The same things were measured in two ways. Each way mixes the same 7 hidden numbers, adds some noise and spreads widely along 5 directions of its own, which tell nothing about the thing.
Some things both ways: the first way, then the second way.
-0.36	+0.03	+0.12	-1.03	-2.63	+0.23	-1.24	-1.63	-1.35	-2.23	+1.50	-3.49	+1.33	-0.99	+1.15	+1.36	+0.98	-0.50
-2.53	+2.85	+1.01	+1.83	-2.04	-2.65	-1.08	+0.06	+1.07	+1.31	+1.23	+1.69	+0.63	+1.26	-0.82

+1.39	-0.06	+0.93	-1.46	+0.39	+0.87	-1.23	-0.75	-1.65	-1.43	-1.19	-0.11	-2.28	+1.73	+0.40	+0.63	-1.72	-0.52
-2.04	+1.11	-3.03	-1.55	+1.98	-1.05	+1.33	+1.68	-0.01	+2.62	-0.34	+0.89	+1.21	+0.27	+0.31

-0.59	+1.30	+0.13	-0.25	+1.92	-0.90	-1.88	+0.68	-1.44	-1.19	-1.40	-1.03	-1.38	-0.86	+0.90	-0.60	-1.12	-0.33
-1.94	+1.66	-2.24	-0.51	-3.06	-1.49	-0.39	+1.27	+0.25	-1.39	-0.17	+2.15	+2.27	+2.30	+1.20

+0.78	+0.04	+1.27	-1.12	+1.10	+0.10	-1.30	-0.48	-1.27	-1.10	-0.94	-0.50	-1.19	+0.76	+0.11	-0.28	-0.89	+0.26
-0.31	-0.14	+0.13	+0.08	+0.96	-0.55	-0.55	+0.29	+0.90	+1.84	+0.28	+0.31	+1.45	-0.07	-0.02

-1.64	+0.25	-0.47	+3.68	+1.38	-0.51	+0.26	+1.59	+2.05	+3.49	-0.72	+2.91	+0.70	+0.65	+0.89	+0.00	+1.75	+0.70
-2.62	-0.89	+2.44	+1.90	+0.42	-1.19	-0.65	+1.37	+3.07	+3.18	-0.70	-0.40	+1.64	+0.29	-0.59

-0.69	-0.69	+0.79	+1.17	-0.18	-0.54	-0.82	+0.78	+0.57	+0.50	+1.13	-1.16	+1.13	-1.16	+0.91	-0.60	+0.75	+0.35
-0.78	-0.84	-0.48	+0.06	-0.02	-0.33	-1.36	+1.27	+1.98	+1.17	-0.63	+0.18	+2.10	+0.99	-0.22

-0.15	+0.05	+0.01	+0.31	+0.17	+1.13	-1.44	-0.74	-0.49	+0.31	-0.33	-1.23	-0.01	-0.48	+1.37	+0.60	+0.72	-0.58
+0.44	+1.00	+0.25	-2.34	+0.36	-0.20	-0.25	-0.55	+2.34	+1.91	+0.75	+0.08	-0.26	-0.92	+0.41

+1.09	-0.84	-1.40	-2.37	+0.02	+0.06	+2.29	-4.82	+0.21	-2.92	-0.65	+2.75	-2.56	+1.03	+2.51	-0.96	-0.12	-2.26
-1.88	+5.10	-0.35	+0.12	+0.36	-2.58	-1.48	+0.17	+1.54	+2.44	+2.45	+2.27	+0.34	+0.38	-0.06

+0.70	+1.18	+1.40	-0.61	-0.92	-2.75	-0.14	-0.57	-1.61	-3.95	+0.10	+0.33	-0.62	+1.69	-0.08	-0.92	-1.46	+0.87
+2.75	-0.08	-5.00	+2.64	-0.02	+2.20	+0.08	+0.66	-1.97	-2.47	+1.23	+1.59	+0.72	+2.26	+2.68

+0.64	-1.51	-0.52	-1.83	-0.31	+0.02	+2.24	-1.52	+0.19	-1.06	+1.71	-0.28	+0.28	-0.66	+0.38	+0.43	-0.16	-1.68
+1.23	-0.80	+0.58	+3.55	-0.48	+1.22	-1.63	+0.86	+1.69	-0.47	+0.49	+0.59	+0.49	+1.50	+1.44

-0.28	-0.21	-0.88	+0.71	-0.83	+0.62	-1.76	-0.92	-0.18	+1.64	+0.36	-0.92	+2.12	-0.86	+1.20	+1.11	+1.43	-0.23
+0.36	+1.05	-0.12	-0.35	-1.44	-3.77	-0.77	+1.92	-0.46	-0.47	-2.15	+0.18	+1.95	+1.31	-0.01

+0.16	-0.12	-1.51	-0.64	-1.30	-1.49	+0.65	-0.89	+0.43	-1.09	+0.96	+0.35	+0.29	-0.88	+0.01	-1.07	-1.08	-1.05
+1.68	-0.58	-1.06	+1.22	+0.44	-0.26	-1.81	+0.52	-1.36	-0.93	+0.13	+1.14	+2.89	+1.07	+0.89

+0.49	-0.97	+2.60	-0.58	-0.08	-0.53	-0.87	-0.10	+0.08	-1.00	+0.96	-1.12	+1.05	+0.03	+0.23	+0.02	+0.61	+1.63
+2.03	+0.79	-2.21	-2.03	-1.20	+0.58	-0.86	-0.22	+1.78	-0.27	+1.04	+1.13	-0.24	+1.31	+0.89

-0.11	+0.38	-0.41	+0.33	-0.12	+0.62	+0.75	+1.07	+0.79	+0.59	+0.22	-0.12	-0.59	-0.33	-1.25	+0.39	-0.47	-0.22
-1.04	+2.04	-2.92	-1.55	-2.71	-0.45	+0.32	-0.60	+0.32	-0.87	+1.13	+0.90	+0.07	+0.01	+0.91

-0.06	+1.30	+0.75	+0.22	+1.76	+0.13	-0.55	+1.48	+0.16	+0.67	-0.77	-0.29	-0.54	-0.31	-0.67	+0.25	-0.20	+0.81
-0.85	+2.23	-1.83	-3.64	-1.75	+0.17	+0.93	-1.32	+1.87	+0.41	+1.61	+1.44	-0.28	+0.01	+1.03

+1.03	-0.14	-0.79	-0.84	-0.63	+2.40	+2.18	+0.91	+2.09	+1.32	+1.15	-0.91	+0.31	-0.99	-2.00	+1.18	-0.27	-0.83
-2.31	-2.42	+0.57	+0.11	-2.49	-0.26	+1.29	-1.03	-0.50	+1.09	-0.39	-0.46	+0.00	-0.66	-1.07

+1.15	-1.02	+1.94	-1.50	-0.52	-0.55	-0.69	-0.92	+0.81	-1.74	+1.05	-0.49	+0.55	-0.43	+1.42	-0.92	-0.16	+0.83
+1.68	+0.27	-2.36	-1.45	+0.43	-0.44	-1.74	+1.17	+1.00	+0.88	+0.82	+2.38	+2.29	+2.85	+0.70

+0.31	+0.13	-1.47	-0.48	-1.20	+0.13	+0.65	-0.55	+0.11	+0.08	+0.40	-0.07	+0.05	-0.33	-0.60	+0.44	-0.47	-1.19
-0.31	+3.97	-4.41	-3.84	+0.74	-1.44	+0.77	+0.00	-0.59	+0.10	+0.51	+1.06	+0.70	-0.63	+0.76

-0.55	-0.95	+3.09	-1.08	+0.38	-3.60	-2.18	+0.00	-1.32	-2.30	-0.48	-0.19	-0.60	+1.69	-0.36	+0.49	-0.16	+2.18
+0.43	-1.19	+1.71	+2.04	-0.84	+1.78	-0.88	-0.73	+1.02	-0.10	+1.52	+1.62	+0.47	+0.97	+1.27

+0.56	-1.18	-1.69	-1.76	+0.19	+1.52	+4.30	-3.88	+3.17	+0.00	+0.24	+2.13	+0.19	-0.65	-0.98	-0.26	+2.58	-0.55
+1.09	+0.97	-1.96	-0.75	-1.91	-1.83	+0.81	-0.60	-2.14	-1.60	-0.57	-0.46	+0.56	-0.47	+0.49

+0.12	-0.40	-0.93	-2.37	+1.69	+0.23	+2.67	-1.19	+2.67	+0.06	-0.34	+1.21	-0.10	-1.78	-1.17	-0.18	+0.84	-0.07
-2.31	-0.15	-0.56	-1.13	-2.29	-1.36	+1.08	+0.07	-0.92	-0.56	-0.78	+1.55	+2.43	+1.22	+0.28

+0.28	-0.14	+0.78	-1.04	-0.01	+0.30	+0.34	-0.51	-0.37	+0.08	+0.77	-2.08	+1.95	-1.46	-2.28	+0.36	+1.18	+1.05
+0.15	-0.77	-2.00	-0.17	-1.14	-1.40	+0.72	+0.63	-1.87	-1.45	-2.03	-0.57	+2.10	+0.47	-0.05

Other things, the second way, with their names:
Z_624: -2.91	-0.54	-0.50	-0.32	-2.65	-1.90	+1.82	+0.46	-1.13	+0.39	-1.77	-0.36	-0.31	-0.25	-1.00
Z_79: -0.28	-0.14	-1.67	-0.49	-3.48	-0.58	+0.16	-0.57	-0.63	-1.33	-0.10	-0.08	-0.15	-0.16	+0.02
Z_921: +0.17	-1.38	-1.87	-0.01	-0.59	+2.96	+0.59	-0.62	+0.69	-1.05	+0.55	+0.19	-0.07	-0.17	+1.37
Z_396: +0.93	-0.37	-0.73	-0.01	+0.69	-0.67	-0.42	+0.99	+0.23	+0.55	-0.37	+0.42	+2.18	+0.81	+1.24
Z_70: +0.65	+1.33	-1.90	+0.24	-0.30	+1.01	-0.98	+0.82	+1.35	-0.32	+0.82	+0.86	-0.98	+0.34	+1.30
Z_763: -1.50	-2.14	+1.75	+0.87	+0.41	+0.94	+0.12	-0.01	+1.80	+2.53	+0.44	+0.48	+0.77	+0.03	+0.30
Z_433: +0.26	-1.63	+0.39	-1.32	-0.42	+1.96	-0.28	-1.54	+1.71	+1.48	+1.28	-0.52	-1.35	-1.98	+0.20
Z_205: +0.58	-2.16	+3.34	+0.98	-0.23	-0.23	-1.09	-0.49	+1.23	+0.86	-0.86	-1.08	+0.98	-0.93	-0.40
Z_150: -1.68	-0.18	-0.92	+2.66	-3.19	-0.47	+1.45	-0.70	-2.56	-1.62	+0.56	+0.87	+0.55	+0.46	+1.01
Z_934: +2.35	-0.67	-1.73	+2.36	+1.24	+2.14	-2.09	-0.28	+1.11	+0.44	+2.23	+0.33	+1.18	+0.45	+1.24
Z_212: -2.00	+1.91	-3.24	-2.33	-0.16	-1.10	+1.14	+0.62	-0.01	+0.90	+0.01	+0.63	+1.25	-0.44	+0.75
Z_135: +0.25	-1.68	+0.45	-0.32	+0.06	+2.95	+0.32	-1.27	+1.48	+0.59	+1.38	+0.28	-0.59	-1.07	+1.47
Z_131: -1.34	+1.44	-0.42	+4.14	+0.21	-1.99	-0.71	+1.28	+0.55	+1.67	+0.28	+0.51	+1.00	+1.81	-0.40
Z_484: -2.45	-0.74	-1.84	-0.94	+0.72	+2.25	+2.67	-0.81	-0.03	+0.96	+0.38	-0.20	-0.11	-1.99	+1.18
Z_874: +0.55	-0.43	-0.63	+1.31	-0.69	+0.67	-2.43	+0.45	+1.23	-0.05	+0.75	+0.90	+0.69	+1.02	+0.08
Z_912: -1.14	-2.36	-0.88	-2.43	+1.77	+0.25	+1.42	+1.05	+0.97	+2.76	-1.71	-1.04	+0.48	-1.11	-0.35
Z_576: -0.95	+1.11	-0.75	+0.65	-2.75	+0.84	+0.57	+0.34	+1.38	-1.59	-0.12	+0.97	-1.62	+0.82	+1.30
Z_922: +2.27	+2.47	-2.24	-0.80	+0.40	-0.83	-0.93	+0.62	+0.53	-0.76	+0.57	+1.16	+1.82	+1.29	+1.91
Z_584: -0.93	-2.17	-0.31	-2.43	-2.45	+2.98	+2.27	-2.03	+0.71	-0.66	+0.20	-0.42	-2.00	-1.94	+0.86
Z_684: -1.30	-0.06	+0.42	-0.45	-2.09	+0.00	+0.57	-0.79	+1.48	+0.41	+0.05	-0.50	-0.72	-0.85	-0.13
Z_501: -2.10	+0.17	-1.09	+2.54	-0.56	-1.89	+0.38	+1.08	-1.78	+0.82	-0.08	+1.72	+2.37	+2.05	-0.09
Z_518: +1.39	-1.58	-0.74	-0.90	+1.18	+1.40	-0.11	+0.07	-0.53	-0.29	-0.09	+0.32	+1.40	-0.51	+1.45
Z_244: -0.43	+2.00	-5.79	-2.46	+0.82	+1.01	+1.79	+0.47	+0.36	+0.42	+0.34	-0.21	-0.79	-0.88	+1.45
Z_583: -0.66	-0.06	-1.40	-0.57	-0.18	-0.16	+0.53	-0.45	-1.45	+0.24	+0.50	+0.96	+1.05	-0.24	+0.34
Z_160: -0.59	-1.16	+0.90	-0.44	-1.49	+0.04	-0.08	-0.15	+1.12	+0.28	-0.05	-0.26	+1.13	-0.87	+1.11
Z_155: -0.54	-0.23	+1.34	+2.95	+1.54	-0.02	-1.29	+0.61	+1.22	+1.52	+0.95	+1.18	+3.13	+1.15	+0.88
Z_961: -0.58	+1.88	-2.45	-0.74	-0.80	-1.34	+0.03	+1.03	+1.06	+0.52	+0.02	+0.19	+0.87	+0.37	+0.90
Z_7: -0.78	+2.81	-2.26	-4.14	+2.30	+0.73	+0.69	-0.50	+1.95	+2.09	+1.87	+1.79	+0.64	-0.86	+1.32
Z_109: -0.01	+0.62	-0.68	+2.79	+0.04	-2.30	-0.48	+1.39	-0.08	+1.10	-0.44	-0.89	+1.91	+0.26	+0.88

Some of these things the first way, each followed by its name:
+0.42	+0.27	+1.68	-0.03	+0.50	-2.65	-1.26	+1.06	-0.60	-0.53	-0.99	+2.05	-1.41	+2.83	-1.93	+0.08	-1.35	+1.84
Z_583
+0.59	-1.37	+0.65	-0.41	-0.78	-1.38	-0.19	-0.92	-1.31	-1.44	+0.52	+0.66	-1.33	+2.00	+1.11	+0.23	-1.44	-1.26
Z_70
+0.86	+0.47	+0.42	-1.32	+1.87	-0.28	-0.60	-1.68	-1.34	-1.36	-1.33	+0.13	-0.33	-0.33	+0.40	-1.05	-0.33	+0.06
Z_922
+0.54	-1.59	+1.33	+0.46	+0.84	+1.35	+0.41	-0.16	+1.16	+2.62	-0.64	+1.63	-0.48	+2.44	-2.09	+1.63	+1.25	+1.75
Z_109
+0.70	+0.03	+0.85	-0.16	+0.01	+0.64	-0.16	+1.34	-0.31	+1.38	+0.02	-0.23	+0.33	+1.58	-2.00	+1.91	-0.43	+0.72
Z_624
+1.18	-0.11	+1.54	-1.47	+1.32	+0.88	-1.62	+1.20	-1.39	-0.50	-0.68	-1.55	-1.72	+0.30	-0.62	+1.08	-1.91	-0.11
Z_763
+0.20	-0.22	-0.10	+0.79	+0.20	+1.79	+0.01	+0.71	+0.67	+1.87	+0.13	-0.06	-0.02	+0.08	-0.47	+1.01	+0.30	-0.08
Z_961
-1.23	+0.40	-1.09	+1.06	+0.20	-0.28	-0.77	-1.49	-0.02	+0.05	-0.14	-0.50	+0.96	-1.50	+1.77	-0.45	+2.02	-0.24
Z_205
-0.84	-0.10	-1.19	+0.44	+1.47	+1.53	-0.52	+0.58	+0.85	+1.60	-1.19	+0.04	-1.51	-1.04	+0.48	+0.41	+0.25	-1.13
Z_160
-2.01	+1.14	-0.19	+2.45	+0.37	-3.13	-0.74	+0.66	-1.50	-0.34	-0.34	+0.97	+0.39	+1.35	+1.40	+0.34	+0.40	-0.06
Z_576
-0.83	+1.95	-0.46	+1.36	+0.24	-2.21	+0.23	+1.84	+0.53	+0.47	-1.28	+2.27	-0.98	+2.17	-2.32	+0.59	-0.63	+1.34
Z_150
+0.04	+2.07	+0.42	+1.62	+1.27	-1.48	+0.31	-1.39	-1.26	-1.67	-1.42	+2.36	-0.02	+2.26	+1.30	-1.35	+0.39	+1.21
Z_131
-1.21	+1.11	-1.87	-0.17	+0.02	-0.77	+0.00	-2.01	+0.18	-2.15	-0.08	-0.38	+0.10	-2.16	+2.35	-1.09	+0.97	-1.46
Z_155
+0.46	+1.02	-0.69	+1.57	-0.58	+0.89	+0.81	+1.56	-0.36	+0.96	+0.52	+0.01	-0.55	+0.89	-1.24	+0.68	-1.46	-0.97
Z_244
